There are 9 hidden switches. A switch that is on adds its own fixed numbers to the row, and there is some noise. The rows also spread widely along 14 directions, which tell nothing about the answers.
Known rows, each followed by its switches (1 for on, 0 for off):
[ 16.8  11.2   9.9  18.7   2.1 -22.1  -5.8  -0.5  -8.8 -23.9 -10.4  17.5
   3.0  -9.4  -7.7  17.8   0.2  -8.3   8.1   1.7   0.8  -9.6  10.6 -28.3
  10.9]
1 1 1 0 1 1 0 1 0
[-14.7  -4.6  20.5  20.8 -15.1   1.0   4.6 -15.7  -1.7   0.5  11.7  11.2
  -8.5  -4.8  -8.2  -4.8   4.5 -21.2  22.0 -15.4  -1.8 -22.5   4.5 -17.4
  23.3]
0 0 0 0 1 1 0 1 0
[ -5.4  -4.2   0.7   2.1  -0.2  -3.7   2.6  -2.8  -0.2   5.1  10.4   3.8
  -4.3   6.2  22.5   4.6   9.7   3.9 -30.2  24.0 -14.5  33.5 -20.6  -4.6
 -19.1]
1 1 0 0 1 0 0 1 0
[ 12.4 -22.2  21.9  17.0   4.3  23.6  -0.5 -14.3  -4.8   1.1  -3.2  12.6
  -1.1  -2.0  -4.8   8.9   7.5   2.5  -1.7 -16.2   4.9  14.5  -3.0  16.1
  21.9]
0 1 0 1 0 0 0 0 0
[  8.4 -11.8  15.9   4.6   4.0  12.6  -2.3  -2.5   4.3  -2.8   2.3  11.1
 -26.0  -5.1  21.2   5.9  23.7  -0.5  18.1  -5.6 -10.7   0.5  -7.8   8.3
  16.8]
1 0 1 1 1 0 1 0 0
[  4.6  19.5   3.5  11.1  17.7 -16.6  -6.4 -13.8   0.4   0.4  -4.8  -2.5
 -17.8  16.3  14.5   4.5 -11.4   4.4 -44.9   3.1 -11.5  25.5   1.4  -3.8
 -28.3]
0 0 0 0 1 1 0 1 1
[ 14.9  -5.6 -11.2  -3.6  -2.6 -14.0  14.0  23.8   7.2  -5.6  -0.4  19.2
  13.1 -29.4   1.7  12.2   2.5 -22.5   3.0  -9.9 -16.7  10.0  -5.1  16.3
  -8.2]
1 1 1 1 1 1 0 0 0
[-23.0 -18.4   5.1   4.5 -16.8  23.9  15.6 -20.3 -12.6  -5.0   0.7   9.8
  -1.6  -9.1 -12.8   6.7  24.9  -5.6  -5.7  10.7 -12.1  34.3 -27.8   7.5
  -0.7]
0 0 0 0 1 0 0 0 0
[ -8.3  26.5 -16.9  -1.0  12.6  -7.5  16.6  -2.4  -1.2 -11.6   2.6   6.6
 -13.4 -19.7   9.1 -12.8  -6.9  -2.6   9.5  -9.2   2.0 -14.6  -9.1  -4.4
  -1.4]
1 0 0 0 0 0 0 1 0
[-40.7  -1.7  19.7   8.1  17.3  -9.2   7.4  -4.1  -5.1  13.0  18.3  -6.3
  -9.1 -11.3 -18.4  -6.1 -17.2 -15.4  -1.8  -5.9  -8.0  30.2 -20.6 -15.5
 -16.8]
0 0 1 0 1 0 0 0 1
[  9.9   1.2  -9.1  17.2  -2.6   4.9  14.5  -8.0 -18.3  14.9 -13.5  11.9
 -15.0  -4.9   7.8   8.5  21.3  -2.7   5.1  -9.2 -23.2  -2.3   3.3  -8.6
  -0.4]
1 0 0 0 0 1 0 1 0
[-21.1 -11.6  -1.1  12.0  -9.8  10.4  14.8  -7.9   2.4  21.8  11.5   0.9
 -20.7  -5.8  12.9  -9.7  13.4 -23.2  -8.7  -7.5 -20.3  22.6 -23.4   9.7
  -4.3]
1 0 0 0 1 1 0 1 0
[-18.0  -4.7  -1.8  19.9 -19.5   1.3   3.8 -22.3   7.0   9.9 -17.5  -1.4
  -5.8 -10.0   1.3   6.9  18.6  14.3 -15.7  25.5   4.4  -2.6 -16.4   0.5
  13.1]
1 0 0 1 1 1 0 1 1
[  1.6 -10.2   6.7  11.8   1.8  19.2   9.7   9.3 -22.6  34.4   6.8   7.0
  13.6  23.1   1.2   3.7   2.5  -7.3  10.7 -17.1 -31.4   8.8  -7.5  -8.9
   2.7]
0 1 0 0 1 0 0 1 0
[ -9.5   4.7  21.6  17.2 -12.5 -23.1 -10.9 -15.0  20.1 -31.4   6.4   5.2
 -10.8  -4.6  -8.2   0.7  -3.7 -18.5  -7.7   9.5  18.3 -15.7   1.7 -10.5
   7.8]
1 0 0 0 1 1 0 0 0
[ 12.8  35.5 -21.8   5.0  14.0  -1.7   4.8  -7.4 -24.0 -21.4 -24.4   0.4
  22.8 -10.4 -14.4   3.8 -13.5  -9.3   7.4 -14.0  -5.0   3.9  -9.8 -13.1
  19.5]
1 1 0 1 1 0 1 1 0
[ -2.1  22.3 -15.1  24.3  -2.9  -9.8   4.0  -5.6   4.3   9.9  -7.3  -3.8
  -1.5  11.1  16.3  -7.9 -12.1   7.4 -16.8  -8.6  -0.1 -21.8  -3.7  -4.3
   7.4]
0 1 0 1 1 0 0 1 0
[ 14.5 -27.1  17.9  25.8 -16.9   4.0  -2.1   4.8 -15.1  22.4  -5.1  12.8
   9.1   9.0   1.6  23.0  22.3   8.3   7.3   1.3  -8.5  -8.2  14.1 -14.3
  13.9]
0 0 1 0 0 0 0 0 0
[ 14.1  20.5   7.0  -3.9   2.8 -14.3 -12.6  -6.5   6.2 -23.8   1.1   7.9
  -7.0  -7.9  21.3  -3.9  -0.5  -4.0   6.4   3.3   4.4 -23.0  17.8 -16.7
  16.3]
0 0 0 1 0 1 0 1 1
[-10.2  -4.5 -16.7   8.2   1.0   0.6  23.9   5.8  -5.9   3.1   6.8   5.3
  -0.8 -22.2  18.2  -0.9   6.4   4.6  -7.9  10.9   3.6  18.5 -27.6   2.2
  -2.5]
1 0 0 1 1 1 1 0 0
[ -6.9 -11.6   6.1  13.8  20.2  21.6   8.8   1.5 -24.6  21.1  -9.1  -3.0
 -10.6  -3.0   2.5   4.4   4.9  15.0  10.0  -0.6  -5.5  28.1 -23.7 -17.5
  11.8]
0 1 1 0 1 1 0 1 0
[ 23.9   3.6   2.3  -8.4  -2.6   7.8  -2.4 -21.4   2.6 -22.8 -14.0  18.7
  14.2 -17.4   1.3  12.8   4.7  -1.1 -19.1  -6.8  -2.6  20.1   2.9  29.1
  14.4]
1 0 0 0 1 1 0 1 1
[-22.5  -2.4 -21.8   6.7   1.7   5.6  18.1  20.7 -11.6   7.5   5.6  -9.3
   2.0  -6.6   0.1 -10.5   1.5 -23.0  -4.0   0.6  -5.1  27.7 -33.2   0.7
  -9.0]
0 0 0 0 1 0 0 0 0
[-10.7   6.6 -17.5   9.9  14.7  -2.1   3.0   6.7   0.3  -0.1 -17.0 -12.5
   0.8 -34.0   8.3  -4.6  -3.3  13.3  -2.5   9.9  28.1   9.9 -26.4   0.1
  28.0]
1 0 1 1 1 0 0 1 1
[  6.0  -7.9  14.0  14.5  10.0  11.2   7.5  16.8  -5.4  10.9  23.8  18.3
  16.7  14.4  16.8  -2.0 -10.8  14.6   8.7  -8.7  15.3 -20.1   3.3  -3.2
  16.9]
0 0 0 0 0 0 0 1 1
[ 10.6  12.2 -11.7  37.3  25.6 -15.2  11.6  12.2  -6.5   8.1 -22.4   3.1
  -2.8  10.2 -18.7  14.8 -20.7  11.6 -25.2  -9.3  11.9  -2.6  -5.5   2.6
 -18.2]
1 0 0 0 1 1 0 1 0
[ -8.0  18.9  18.7  -2.5   6.3   2.1   3.6 -26.3  -5.3 -16.4  16.8  13.4
   4.1   1.4  -3.1  -4.0 -17.9  -6.9   7.7 -12.3  -6.1  -1.6  -4.3 -10.2
  10.2]
1 0 0 0 1 1 1 1 0
[-22.5   5.7  -5.9  -0.2   0.3   6.6  14.4  -3.3   4.3  12.2 -13.8  -8.1
  -2.9  -3.6 -17.4   2.8  -0.3  11.1  11.6   4.4 -10.3  -9.9 -22.5  10.7
  -3.0]
0 0 0 1 1 0 1 0 0

New rows. What belongs after each?
[  5.0   9.0  -5.0  25.8  16.4  -5.7  -3.3   9.5   9.4   0.3  -9.8  -3.7
  -9.5   5.0   8.3  -1.8 -16.5   6.9 -11.9 -14.3  20.3 -10.2  -6.5   9.1
  14.1]
0 0 1 1 1 0 0 1 0
[ -3.4   8.1   3.7   1.6   0.8  -9.0  12.3 -12.8   0.7  -7.4  -0.3  11.6
 -10.6 -30.0 -10.7  -2.6   0.0 -25.4  15.5 -22.1 -17.8  -0.9   0.1  -0.6
   0.9]
1 1 0 0 1 1 0 0 0
[-31.8   4.8   3.0  12.0   6.3  -1.7  11.9  -3.0  -2.5  17.1   8.9  -3.6
  -4.7  -7.6  -0.4  -8.3  -9.5   2.4   9.6   1.9  -4.8   1.9 -25.7 -16.6
   4.3]
1 1 1 0 1 0 0 1 0
[ -0.2  10.1 -10.5   7.0  -0.7   3.1   8.2   2.8 -10.4   0.7  -8.8  11.8
   9.0  13.2   0.9  13.7   7.1   0.7 -14.6   6.2 -23.7  17.1 -14.8   5.2
 -13.9]
1 0 1 0 1 0 0 1 1
[  7.5  -4.1  11.7 -15.7  -1.5   9.1  -8.0  -3.6   7.5   7.0 -24.7  -6.9
   8.2  -1.8 -20.6  11.4   4.7   5.3  18.5  -3.2 -12.2 -11.2   2.1  16.8
  14.1]
0 0 0 0 1 0 0 0 0
[  4.3  -9.2  31.0  29.7  35.8   2.5  -5.5   5.4   5.7 -17.1   6.6   9.8
 -24.5   1.5  -4.5   2.0  -8.7   7.9   0.4  -9.8  34.8  -2.9  -2.7   0.7
  11.7]
0 0 0 1 1 0 0 0 1
[  3.8  23.4  -3.8  -6.2  -4.8   4.5  -5.8 -11.2 -15.1  -2.7  -6.7  -3.3
   6.2  10.1   7.5  -7.2   0.1  -6.9  15.8  -7.7 -16.9 -15.9   6.4 -21.5
  19.0]
0 0 0 0 0 0 0 1 0
[ 17.8  23.1 -26.5  20.1   7.7 -20.6  13.6  -0.6 -13.4 -14.2 -24.6   7.1
   2.5 -27.5 -10.8  12.4   1.7 -18.5 -16.1 -21.2  -7.4   9.0   2.4   9.5
  -7.7]
1 0 0 0 1 0 1 0 1
[-19.1   8.9   8.2  18.7  12.4  10.9   3.8 -19.8 -13.2  16.8 -17.9  -9.9
 -21.2   7.3  -9.8  -2.3   3.7  20.6  16.0   2.9  -1.0 -12.9 -15.1 -22.9
  15.0]
1 0 0 0 1 0 0 1 0
[ 22.4  -4.3  -5.5  14.7  -3.5 -20.9  -4.1  27.8  12.8  -8.2  -1.8   5.2
   3.1  -3.4   9.4   7.7   4.0 -24.4  -9.0  -3.5   2.0  -8.2   8.3   7.7
  -1.8]
0 1 0 1 0 0 0 0 0
[-11.3   0.2  22.7  26.7  14.5  -2.4  -1.9  -4.1  -0.7 -13.7  12.5   6.0
 -28.8   4.7   6.4  -5.5   0.3   2.3  11.5   8.1  24.3 -13.9  -9.8 -30.4
  15.6]
1 0 0 0 1 1 0 1 0
[ -5.9  17.7   9.8  -4.0  28.1  -3.3  -7.2  -7.5 -19.1 -13.7  -0.8  -7.8
 -10.1   1.8   6.5  -2.8 -13.3  14.6   2.0   6.3   3.3  19.1  -7.4 -33.0
   0.2]
0 0 1 0 0 0 0 0 0
[ 19.1   3.8  -5.7  38.8  28.9   8.4   0.5  17.1 -18.2 -21.5 -17.4   0.7
 -11.5  15.1   2.1   3.9  -5.9  10.5 -10.5  -1.1  36.3   3.7  -9.3 -11.3
  13.2]
0 0 0 1 0 1 0 0 0
[-13.4   1.8  -9.7  18.4  11.0  10.2   8.5   8.8 -14.7   4.2 -17.9 -11.1
  -7.6  -5.8 -16.6  -1.4   3.5 -14.3  10.8   3.9  -0.5  14.8 -31.2 -12.6
  10.9]
1 1 0 0 1 1 0 1 0
[-10.6  15.9 -15.4  -2.3   5.0   5.3  12.2   3.0 -29.1   8.9  11.8  -5.7
  16.2 -11.1  23.7 -20.6  -4.7  -5.0  13.9  -8.2  -5.4   4.7  -7.2 -29.7
  19.5]
0 0 0 0 0 0 0 0 1
[ -3.8  -1.5  30.5  11.3   1.2 -21.5  -2.9 -21.3  26.4 -12.0  20.6  23.5
 -12.0 -10.5  11.2   8.5 -12.7  14.4 -16.7   5.2  15.3 -13.4   9.7   1.0
  -4.1]
1 0 1 1 0 1 0 1 0
[  4.8   8.1  -0.6  12.4  -3.5   7.4   4.3  -5.7   6.1 -20.2 -19.0  14.9
   3.5 -14.2 -14.9   6.9  -2.1  -2.4  18.8 -14.4   7.4 -23.0  -5.0  10.7
  29.9]
0 1 1 1 1 1 0 1 0
[-29.1 -16.0   0.9  12.9  10.8  20.6  29.4  -5.4 -20.9   2.3   6.2  12.7
  -7.3 -31.5  -6.5   0.2  12.8  10.9   4.2  12.5   7.1  33.8 -35.8  -8.4
   3.1]
0 1 0 0 1 1 0 1 1
[  2.4   7.9 -15.5  10.0 -13.0   6.6  20.0  -8.6  -1.5 -17.6   4.6  26.4
  -7.4 -11.7  18.3  -1.1  18.8  -5.8  -1.6  -6.0  -6.6  -7.0  -9.2  11.1
   4.7]
1 0 0 0 1 0 0 1 0
[ -3.8 -10.8  -0.4  -0.5   1.7  19.1  15.0  13.1  -1.7  10.6   4.1   6.8
  12.5   0.9  -9.2   4.4  -4.4  -9.7   5.2  -9.8  -7.9  11.8 -21.1  24.7
   2.2]
0 0 0 0 1 1 1 1 0
[  3.9  -2.7 -14.2  16.4 -12.9   7.3  -3.4 -13.0  -3.8  18.0 -24.1 -11.2
  19.1 -19.3   7.3  -0.4   6.8   7.4 -11.4   0.8  15.1  -0.7  -6.2   8.6
  40.7]
1 0 0 1 0 0 0 1 1
[ 11.3 -12.3   7.2  36.8   9.8 -15.7   7.1   2.8  -7.2  12.5 -16.8  10.8
  -6.1   9.9 -18.7  29.8   4.2  13.8 -30.1   2.4  -2.5  10.3   5.3  -1.4
 -28.3]
0 0 0 1 1 0 0 0 0
[ -7.4 -10.3   1.1  -9.9 -19.8   7.0   1.7 -12.8   3.9  15.0 -15.1   3.6
 -14.0  -9.6  11.2  13.8  33.1   2.8   1.7  23.8 -38.0  17.9 -16.6   3.6
  -3.6]
1 1 1 0 1 1 0 1 0
[ -5.1  10.0   2.0  -0.9  33.1  -6.2   6.3   8.7 -22.7   1.1  10.0   1.2
 -10.9   5.6   8.6   1.2  -5.8   6.5  -5.2  14.5  -8.3  29.0 -14.4 -32.2
 -25.7]
1 0 0 0 0 0 0 1 0
[-26.9   6.9   5.2  38.4   6.0 -15.8   7.6  -4.4 -11.1  31.9  -4.6 -11.9
 -14.9   1.0   0.6  -4.3  -4.2  16.9   3.2  11.5   5.5 -22.3  -7.6 -45.4
   5.7]
0 1 0 0 1 1 0 1 1
[-16.7   6.3 -26.3  20.2 -19.4  15.8  12.1  -7.3  -3.5   9.3 -23.6  -9.3
  17.4  -2.7  -6.6  -4.2   7.9  -4.0 -13.1   7.4   2.6   2.7 -29.9  16.5
  21.8]
1 1 0 0 0 0 0 1 1
[-18.6  16.1  -4.6  10.2   6.3   4.5  13.0 -14.6   4.9 -16.8  19.0   4.1
 -12.3 -13.5  21.0 -20.2 -14.4  -4.8  -3.7  -6.9  15.9   0.1 -21.6  -0.5
  15.5]
0 1 0 1 0 1 1 1 0
[-25.0  -8.2   2.9  13.8 -23.2 -18.2   4.3 -12.4  15.6   4.5  -0.6  -7.2
 -24.8 -24.1  12.4  -3.1  20.1   2.7  -3.3  24.4   8.2 -14.4  -8.2 -14.7
   5.4]
0 0 0 0 1 1 0 0 0
[ 13.3 -11.2  11.3  22.5   6.6  11.2   2.8  -9.9 -19.4  23.4  -9.9   6.8
  -6.1  -4.7  11.7   5.9  13.2  16.1  15.3  -8.4  -0.1  -7.6   4.9 -21.9
  29.9]
1 0 0 1 1 1 0 1 0
[ -4.5  -5.0  15.0  19.1  20.2   2.4   2.3   7.3 -11.2  24.0  -2.2  -3.4
  18.7  -2.2 -34.0   4.3 -32.4 -21.2   7.1 -36.4  -0.6  15.2  -7.8   1.1
  12.9]
1 0 1 0 1 1 0 1 0
[ -0.6   0.3  -1.0  14.6  16.1  25.0  16.8   9.7  -8.2  -2.0  12.2  15.7
  -3.1  16.3  10.6  -7.5  -8.2  -3.2   3.4 -16.0  -2.3   7.4 -21.7   6.5
   5.6]
0 1 0 1 1 1 0 1 0
[ -9.4 -15.6  31.7 -23.6   3.6  -8.2   6.0  -4.7   8.3  20.1  28.1  13.4
  12.2 -19.3  -1.6   5.2 -10.7   4.3  14.8   4.9 -13.8   2.1   4.8  -6.7
  -8.3]
1 0 0 0 0 1 0 1 0
[  9.6  -5.6 -10.0 -14.7   2.9   7.3  -5.4  14.0   0.9   1.8 -32.2 -16.6
  15.4  -8.4 -11.9  11.5   4.6   6.0   0.1  20.6   2.7  13.2 -17.2  14.4
   8.8]
1 0 0 0 0 1 0 0 0
[ -2.7  15.2   6.4  14.3   9.5   0.2  -3.2  -5.1   4.7  -7.8  20.2   3.8
 -21.6  22.8  24.2 -15.2 -10.0 -17.8 -13.7 -18.4  -4.2   2.8  -4.3  -0.9
  -1.4]
0 0 0 0 1 0 0 1 0
[ 25.5  -5.5   1.7   8.3   9.5   5.1  -3.4  -6.3 -16.4   9.2 -25.9  -1.1
   6.7  -9.2  -8.3  15.6   8.1  -0.8  -7.2 -11.9 -10.6  22.8   3.4   3.8
   9.4]
1 1 0 0 0 0 0 0 0
[  0.7  17.3 -10.4  -2.6  -7.9  -6.7  -3.8 -11.2 -14.0  12.7  -3.5 -16.9
  12.9  -3.6  12.8  -7.4  -3.1 -22.8  -4.8  -8.9 -25.9  16.2  -4.8 -14.7
  10.0]
1 1 0 0 0 0 1 0 0
[  8.4 -16.2  33.3  15.8 -11.6 -11.3 -19.4 -20.3  -1.8  24.4 -14.0   2.4
   6.7 -14.6  -4.5  20.7  12.1   8.8  10.4   4.6  -4.3 -11.6  20.6 -24.9
  34.0]
1 0 1 1 1 1 0 1 1
[ 14.1 -10.2  18.9   9.4   6.6  -2.0  -3.8  10.2  -0.9  26.8   4.9   6.0
  18.5  -0.3  -6.3   6.5 -10.1  -9.7   9.6 -28.1  -6.9 -10.4  17.2   5.4
  16.4]
0 0 0 0 1 0 0 1 1
[ -9.2   8.5 -27.7  26.7  -9.5  -0.3   7.7  15.5  -9.7  32.8  -1.4 -15.8
   6.9  23.0  33.1 -12.2  -1.3   2.8 -14.6  11.6  -3.3  -5.8 -20.8 -21.1
  10.4]
1 0 0 1 1 1 0 1 0
[-21.0  18.5   6.8 -35.8 -11.3  12.9  -1.7 -23.4   6.8   0.7   0.0  -5.1
   2.8  -1.0   7.1 -13.1   0.3   5.6  30.2  11.5 -23.7 -17.4 -12.9  -8.9
  19.6]
1 0 0 0 1 1 0 1 0
[  6.2  10.7   1.2   8.6   1.7   4.3  10.9 -22.8 -11.3   1.4  -0.6  12.6
  -8.3 -16.6   7.9  -0.6   3.9 -10.5  12.4 -25.5 -16.8  -3.7   2.2  -4.1
  18.1]
1 0 0 1 1 1 1 1 0
[ -5.3  -2.0   3.1  19.6  -6.6 -16.7  -0.8  -6.4  -2.9  34.6 -12.6  -6.4
   0.9  -6.3 -15.9  10.4  -1.9 -23.8  -7.0 -21.4 -26.9   8.5   3.4  -2.5
  -2.8]
1 0 1 0 1 0 0 1 0
[  3.1 -27.2  28.0  12.1   7.5 -14.9   7.4   0.6  18.7   2.2   4.5  24.1
  -7.3 -39.6 -15.1  21.4   0.1   7.4   4.8  -5.2  17.0  -1.9   3.5  15.5
   3.1]
1 0 1 0 1 1 0 1 0
[  5.7 -14.7  11.4  21.4   7.2 -18.7   0.0  23.0  17.1  13.3  -0.6   8.2
   7.4  -1.4 -14.3  19.9 -11.4  -2.3 -11.8  -3.7   9.4  -3.9  -2.1  15.7
  -8.9]
1 0 1 0 1 0 0 1 0
[ 17.9  24.3 -39.3  16.4  22.0  -1.8  14.6  22.6 -26.9   9.5 -26.0 -11.0
  12.0 -11.3   8.4  -6.2 -16.4   5.4   3.6 -18.8  12.7  -8.3  -3.3 -11.8
  17.4]
0 0 0 0 0 1 0 1 0
[-30.1   5.2   1.0  28.3 -18.8  -5.2   7.0 -15.0 -13.8  23.1  -9.3  -7.9
  11.4   2.4 -17.1   2.3  -3.1   1.9   4.2   5.5  -7.1 -11.4 -11.4 -30.7
  13.1]
0 1 1 0 0 0 0 1 0
